There are 10 hidden switches. A switch that is on adds its own fixed numbers to the row, and there is some noise. The rows also spread widely along 15 directions, which tell nothing about the answers.
In the rows, 128 means zero.
Known rows, each followed by its switches (1 for on, 0 for off):
130  129  133  116  119  116  113  103  140  176  107  122  159  112  112  114  142  157  127  129  117  112  126  133  135  132  143 -> 1 0 1 0 1 0 1 0 1 1
119  139  137  113  108  119  111  156  134  143  105  106  162  126  146  140  122  160  138  123  135  126  133  123  140  140  137 -> 0 0 1 0 0 1 1 0 1 0
137  135  128  128  138  129  146  134  131  93  122  151  116  78  150  95  113  121  132  108  91  159  106  126  126  143  109 -> 0 0 1 0 0 1 0 0 1 0
108  145  121  136  132  136  121  111  122  135  126  140  120  119  162  118  121  164  126  101  125  161  136  129  143  105  120 -> 0 0 0 0 0 1 1 1 1 1
139  123  119  99  143  167  114  135  147  112  116  134  101  110  145  144  114  130  117  154  139  161  135  171  120  128  119 -> 0 0 0 0 0 0 0 1 1 0
144  127  99  130  132  133  150  144  141  104  127  121  110  118  119  148  125  103  138  121  123  131  156  133  157  157  105 -> 0 0 0 0 0 1 0 1 1 0
120  106  141  140  119  133  149  102  155  152  143  110  137  150  136  104  151  122  134  174  133  88  120  122  150  109  135 -> 0 0 0 1 0 0 0 1 1 1
108  116  126  128  122  119  140  115  132  149  138  92  118  153  84  127  133  78  140  166  126  94  141  156  136  160  109 -> 0 0 1 0 1 0 1 0 1 0
89  165  125  154  119  97  127  128  111  157  129  130  134  133  141  99  108  142  127  120  129  139  125  137  132  161  135 -> 0 0 0 0 1 0 1 1 0 0
130  119  133  103  121  124  109  120  126  164  105  109  149  111  85  128  123  140  107  104  115  142  118  160  123  160  133 -> 0 0 1 0 0 1 1 0 1 0
164  119  125  132  138  139  94  137  172  166  110  155  126  108  129  102  125  134  160  137  135  121  165  134  117  126  135 -> 0 0 0 0 0 0 1 1 1 1
120  140  139  159  139  121  136  119  143  143  132  137  151  139  127  100  116  119  137  85  135  136  114  127  113  129  119 -> 0 0 1 1 0 0 0 0 0 1
118  125  134  133  121  125  108  134  143  180  146  121  152  174  116  140  133  127  124  134  137  99  133  129  130  134  120 -> 0 1 1 1 0 0 0 1 1 1
123  105  155  118  132  150  138  109  109  102  114  103  121  116  85  136  131  113  124  95  144  126  121  131  143  111  128 -> 0 0 0 0 0 0 0 1 0 0
126  124  132  120  117  138  104  125  115  158  126  140  150  145  167  91  124  150  153  118  151  123  143  112  130  113  148 -> 0 0 1 0 1 0 0 1 1 0
116  127  164  124  108  119  118  171  117  148  121  123  140  129  118  140  116  146  99  103  114  126  96  125  115  166  144 -> 1 0 1 1 1 0 1 1 1 0
126  107  151  150  128  134  147  95  133  104  142  121  133  123  142  107  148  128  166  130  129  94  111  90  126  83  140 -> 0 0 0 0 0 1 0 1 1 1
112  116  159  119  139  147  103  113  138  136  134  135  116  125  118  93  120  107  140  166  138  106  113  150  110  116  127 -> 0 1 0 0 1 0 0 1 1 1
140  100  114  114  123  146  134  132  159  130  115  97  140  147  151  112  146  125  151  143  145  118  133  137  143  130  131 -> 0 1 1 0 1 0 0 0 0 1
105  117  151  107  127  149  111  126  107  108  127  125  116  116  159  110  125  143  131  135  114  149  106  132  110  109  121 -> 0 0 1 0 0 0 1 1 0 0
142  124  137  148  122  113  133  129  121  137  121  111  169  126  90  126  123  127  128  94  136  105  105  112  124  168  162 -> 0 1 0 1 0 0 1 1 0 0
117  131  156  113  119  98  109  118  121  137  103  116  164  89  81  118  139  149  140  132  106  100  100  112  126  148  153 -> 0 0 0 0 0 0 0 0 0 1
138  121  131  137  119  118  101  155  152  160  127  135  147  136  138  132  137  166  138  105  114  131  115  117  95  134  139 -> 0 0 0 0 1 0 0 1 0 1
127  94  121  109  117  145  129  148  111  95  106  97  116  122  131  109  139  137  170  100  118  132  147  114  136  152  133 -> 0 0 1 1 0 0 1 1 1 0
105  126  120  105  133  128  114  132  106  115  125  124  125  113  127  95  115  108  133  119  106  141  122  140  139  165  106 -> 0 1 1 0 0 1 1 1 0 1
125  118  122  115  137  139  141  139  107  94  159  143  124  140  133  138  115  77  135  167  131  102  130  111  148  143  130 -> 0 0 0 1 0 1 0 0 1 1
135  93  135  120  106  129  124  180  148  146  99  91  129  138  110  112  135  147  122  99  122  133  116  144  127  187  147 -> 0 1 0 1 1 0 0 1 0 0
124  122  127  134  119  121  120  145  120  140  134  129  155  150  140  126  123  142  141  112  143  110  130  101  138  143  163 -> 0 0 0 1 1 1 0 1 0 1
108  129  143  131  101  103  113  130  119  171  111  114  123  115  113  110  142  163  147  150  115  91  144  112  148  145  155 -> 0 0 1 0 1 0 1 1 1 0
155  94  163  145  134  150  130  120  160  150  134  137  124  118  117  117  138  129  115  120  110  116  100  133  96  104  139 -> 1 0 1 1 1 1 1 0 0 0
123  129  146  132  123  124  122  137  134  153  101  104  145  129  77  151  116  150  100  91  153  128  109  148  131  167  163 -> 0 1 0 1 0 0 0 1 1 1

New rows, each followed by its switches (1 for on, 0 for off):
115  105  123  128  135  143  120  102  109  118  131  102  128  131  103  129  138  142  142  92  115  137  125  135  109  127  129 -> 0 0 0 1 0 1 1 1 0 0
140  108  151  129  130  158  134  153  134  120  155  168  90  128  178  98  113  95  120  148  123  126  127  117  138  102  111 -> 0 0 1 0 1 1 0 1 1 0
127  103  143  133  128  136  126  133  114  126  158  146  136  154  147  102  127  107  149  118  121  109  121  96  117  114  129 -> 0 0 1 1 0 1 0 0 1 1
152  130  117  94  136  150  108  163  141  117  120  151  132  118  161  150  110  124  128  150  141  144  139  131  133  136  128 -> 0 0 1 0 0 0 0 0 1 1
121  129  139  101  143  169  126  126  107  96  135  146  115  118  156  120  110  105  118  127  127  147  132  134  144  111  98 -> 1 0 1 1 0 0 1 1 1 0
142  124  136  123  131  142  115  108  174  147  107  118  140  93  128  116  139  159  139  170  124  118  124  149  120  122  145 -> 0 0 0 1 0 0 1 1 1 0
137  153  136  142  143  133  128  142  163  121  127  159  125  103  158  88  100  100  150  154  140  131  134  141  126  136  108 -> 0 0 0 0 0 0 0 1 1 0
105  124  138  99  107  135  138  141  112  152  106  92  140  151  107  138  120  124  100  122  157  123  142  146  189  154  136 -> 0 0 1 1 1 0 0 0 1 0
142  148  156  147  141  137  132  123  154  123  153  154  159  129  159  145  104  105  133  156  155  104  105  116  110  91  129 -> 0 0 1 0 0 1 0 0 1 0
119  112  124  115  131  135  98  131  110  118  121  119  139  130  118  120  124  140  153  94  133  131  130  125  117  140  138 -> 0 1 0 0 0 1 0 1 0 1
90  118  158  137  130  115  115  122  124  131  139  122  98  116  90  109  131  115  149  152  109  97  118  136  115  137  127 -> 0 0 0 0 1 1 0 1 0 1
132  134  135  136  115  111  117  157  139  168  113  139  138  118  141  112  114  155  119  137  131  115  130  118  147  165  169 -> 0 1 1 1 0 1 1 0 1 1
106  144  117  112  129  138  114  152  109  114  113  127  96  124  143  122  97  127  135  155  159  143  151  157  142  171  141 -> 0 1 0 0 0 0 0 1 1 0
160  92  120  130  142  155  133  145  148  106  127  131  122  125  127  81  126  91  156  112  127  129  134  130  120  152  117 -> 0 1 0 1 0 0 0 1 0 0
114  106  149  115  119  144  155  126  119  102  132  111  122  128  156  85  125  96  122  156  136  121  109  128  161  129  128 -> 0 0 0 0 0 1 0 1 0 0
111  125  138  129  131  131  119  99  114  148  140  110  145  160  106  158  129  129  125  114  153  104  125  134  125  112  133 -> 1 1 1 0 0 1 0 0 1 1
122  131  122  158  135  130  116  127  108  128  133  133  102  132  126  145  105  154  141  97  146  147  133  137  85  141  165 -> 0 0 0 0 0 1 1 1 1 0
121  125  98  102  122  129  124  136  145  133  115  112  125  113  138  111  143  134  142  182  109  113  153  137  173  167  121 -> 0 1 0 1 0 0 1 1 1 1
122  134  121  127  115  119  138  159  124  130  122  104  147  147  123  137  114  106  140  133  151  102  156  126  162  174  138 -> 1 0 0 1 0 1 1 0 1 0
156  119  111  124  142  154  124  131  175  156  117  133  115  128  103  162  131  129  114  132  146  131  164  156  150  127  120 -> 0 0 0 1 0 0 0 1 1 1
153  78  169  153  121  142  145  129  142  138  125  126  96  120  124  123  137  142  121  125  132  113  100  114  102  106  183 -> 0 0 1 0 0 1 1 0 1 1
132  171  135  138  137  107  90  145  137  178  145  173  167  137  122  145  97  124  110  120  137  113  129  127  120  144  121 -> 1 1 0 0 0 1 0 0 1 1
83  139  134  120  122  131  120  143  111  118  122  115  107  132  141  93  118  125  156  141  132  117  146  141  146  158  116 -> 1 1 1 1 1 0 0 1 1 0
143  142  117  129  155  154  138  122  149  101  141  156  115  105  172  104  97  89  120  181  145  139  120  156  136  136  120 -> 0 1 0 0 0 1 0 1 0 0
142  84  144  120  126  153  132  141  100  113  156  145  116  153  153  86  115  74  153  165  141  94  126  103  115  134  159 -> 0 0 1 1 1 0 1 0 1 0
124  122  107  120  126  136  109  134  140  151  114  124  127  134  154  92  135  147  142  116  124  148  154  137  146  135  112 -> 0 1 0 0 0 0 1 1 0 1
124  147  131  142  133  133  123  127  148  149  129  129  160  141  150  113  104  126  124  90  138  159  108  153  103  132  107 -> 0 0 1 0 1 0 1 1 1 0
110  105  94  137  120  116  135  125  125  141  138  113  121  143  139  91  152  150  152  112  94  132  133  120  133  158  130 -> 0 0 0 1 1 1 0 1 0 1
127  151  132  136  130  122  117  104  132  170  131  151  160  127  155  119  117  143  127  140  149  109  133  122  140  110  151 -> 1 0 1 0 1 1 1 0 1 1
142  131  134  90  146  147  102  105  134  133  111  129  167  101  101  127  112  105  118  149  148  114  131  147  158  128  130 -> 0 1 0 0 0 1 1 0 0 1
113  123  128  134  113  101  132  109  130  157  135  111  156  134  122  103  154  129  140  133  98  99  119  106  142  135  116 -> 0 0 1 0 0 0 1 1 0 1
122  130  123  111  133  145  123  163  133  118  145  141  132  153  168  126  97  95  112  134  139  151  110  154  117  157  109 -> 1 0 0 0 1 1 0 1 1 1
133  94  140  117  111  141  128  175  138  127  135  110  141  176  150  138  132  115  126  115  142  129  116  117  125  136  125 -> 0 0 0 0 0 0 0 1 0 1
124  148  126  160  147  126  142  96  144  114  146  121  132  118  114  149  121  114  143  125  119  119  115  138  108  117  104 -> 0 1 1 0 0 1 1 0 1 0
113  143  124  137  142  135  117  99  95  123  148  141  120  130  139  133  101  130  128  151  147  130  119  142  106  128  155 -> 0 1 0 0 0 1 1 0 1 0
127  136  146  120  112  126  145  161  149  152  118  130  136  131  159  132  111  130  77  145  127  146  94  142  149  151  135 -> 0 0 1 0 1 0 1 0 1 1
109  121  151  105  137  148  122  119  137  92  126  124  114  94  141  101  123  118  144  161  107  137  103  149  113  115  104 -> 0 0 0 0 0 1 0 0 1 0
134  112  126  114  138  154  163  100  124  93  116  121  110  95  135  107  135  119  121  138  124  136  124  131  165  118  131 -> 0 0 1 1 0 0 0 0 0 0
161  144  109  142  131  123  121  136  167  161  131  161  140  119  160  150  130  164  121  145  123  134  129  118  121  121  141 -> 0 0 0 0 0 0 0 0 1 1
135  102  131  149  127  143  124  140  135  135  130  123  139  153  163  102  127  159  134  89  136  147  98  120  91  131  161 -> 0 1 0 1 1 0 1 1 0 1
123  133  170  148  124  118  120  129  112  134  129  130  133  110  86  128  115  120  122  100  124  100  114  111  133  130  133 -> 0 1 0 0 0 1 1 1 1 0
133  96  148  115  143  163  135  109  129  128  135  128  127  134  119  115  118  100  101  120  145  134  108  146  135  117  135 -> 0 0 1 1 0 1 0 1 0 1
128  128  116  89  119  127  124  147  111  135  136  147  145  125  143  130  130  121  107  155  106  113  136  108  178  151  124 -> 1 0 0 1 0 1 0 0 1 1
137  140  144  158  156  141  134  107  134  100  138  150  114  103  112  148  109  112  132  115  134  125  114  126  112  102  125 -> 0 1 0 0 0 1 1 0 1 1
118  137  127  143  123  115  139  106  137  151  140  127  128  131  133  132  135  131  126  183  129  97  123  124  138  129  147 -> 0 0 0 0 0 0 1 1 1 1
116  118  135  156  127  130  149  118  117  128  143  137  99  142  152  96  125  110  154  144  139  111  136  112  132  117  144 -> 0 0 1 0 1 0 1 0 1 1
128  112  126  125  122  123  138  127  149  113  103  97  117  104  107  127  145  139  163  142  125  108  142  127  146  142  141 -> 0 0 0 0 0 1 0 0 1 1
157  141  138  146  152  134  122  142  154  111  140  159  135  108  125  138  112  95  145  130  122  118  119  129  89  127  113 -> 1 0 0 0 1 0 1 0 0 0
157  116  135  134  142  135  140  144  166  131  130  141  108  102  84  154  119  93  110  147  122  108  127  143  134  158  129 -> 0 0 1 1 0 1 0 1 1 1
157  95  138  137  132  150  140  136  124  144  132  144  89  137  112  135  114  99  105  136  157  117  137  132  131  140  166 -> 0 0 1 0 0 0 1 1 1 1
105  116  154  127  126  145  131  131  108  108  136  125  107  128  135  114  123  125  130  132  119  129  117  124  125  120  125 -> 0 0 0 1 0 0 1 1 1 0
115  107  121  129  127  136  132  116  107  110  130  107  118  141  146  124  129  148  149  130  142  128  108  127  104  139  169 -> 0 1 1 0 0 1 0 0 1 1
155  132  130  152  122  115  132  135  164  161  151  137  160  140  132  158  130  123  127  148  132  88  116  113  120  129  140 -> 0 0 1 0 1 1 0 1 1 0
105  117  155  133  123  109  113  160  122  124  135  121  126  134  99  120  121  105  152  111  113  104  112  124  98  167  124 -> 1 0 1 0 1 1 0 1 0 1
165  106  118  109  142  156  105  148  174  146  117  130  147  138  125  140  123  120  122  94  137  160  128  159  102  136  107 -> 0 0 1 0 0 0 0 1 0 1
103  123  113  153  139  136  140  114  127  133  147  121  105  164  129  113  132  117  141  113  135  131  146  136  135  123  107 -> 0 1 0 1 0 0 0 0 0 1
127  129  119  104  117  114  120  131  124  137  116  103  189  135  109  128  132  113  140  95  126  111  135  118  159  158  111 -> 1 0 0 0 0 1 1 1 1 1
154  115  118  133  142  153  134  160  136  105  159  152  133  154  155  134  113  81  134  111  127  137  127  116  113  134  98 -> 0 0 1 1 0 0 0 1 0 0
143  134  130  141  145  146  136  143  131  102  118  144  88  99  116  148  109  118  128  94  125  150  136  143  114  140  117 -> 1 0 1 0 1 0 1 1 1 0
148  138  136  129  133  126  116  126  141  145  127  145  161  121  134  123  112  122  136  161  154  106  119  127  119  135  163 -> 0 0 0 0 1 0 0 0 0 0
114  138  128  142  120  115  135  103  143  132  124  97  133  127  105  165  151  152  154  149  131  96  140  121  138  110  130 -> 0 0 0 0 0 0 0 0 1 0
84  114  136  121  108  124  133  158  105  128  132  111  114  152  158  90  129  131  140  101  102  142  135  114  153  142  105 -> 0 0 1 1 0 1 1 0 1 1
129  93  115  106  121  139  131  123  120  113  109  96  106  110  114  86  136  121  150  153  116  122  125  149  128  175  147 -> 0 1 0 0 1 0 1 1 1 0
140  124  92  125  142  139  119  145  143  139  110  130  97  125  135  115  109  123  138  156  153  143  159  167  130  177  155 -> 0 1 0 0 1 0 1 0 0 1
127  142  119  154  126  104  150  153  127  120  132  127  146  143  121  138  112  108  142  77  129  134  117  114  122  166  120 -> 0 0 1 0 1 0 0 0 1 1
132  147  136  134  127  127  145  155  126  100  119  137  129  112  146  114  112  102  137  120  130  122  136  114  159  144  109 -> 1 1 0 0 0 0 1 0 1 0
131  92  134  146  131  138  140  131  99  113  168  126  103  169  113  147  132  85  152  119  138  89  137  105  107  120  135 -> 1 0 1 0 1 1 0 0 0 0
113  108  147  165  137  120  113  132  130  131  164  136  104  159  116  110  126  100  177  150  132  95  120  123  58  135  140 -> 0 0 0 0 0 0 0 1 0 1
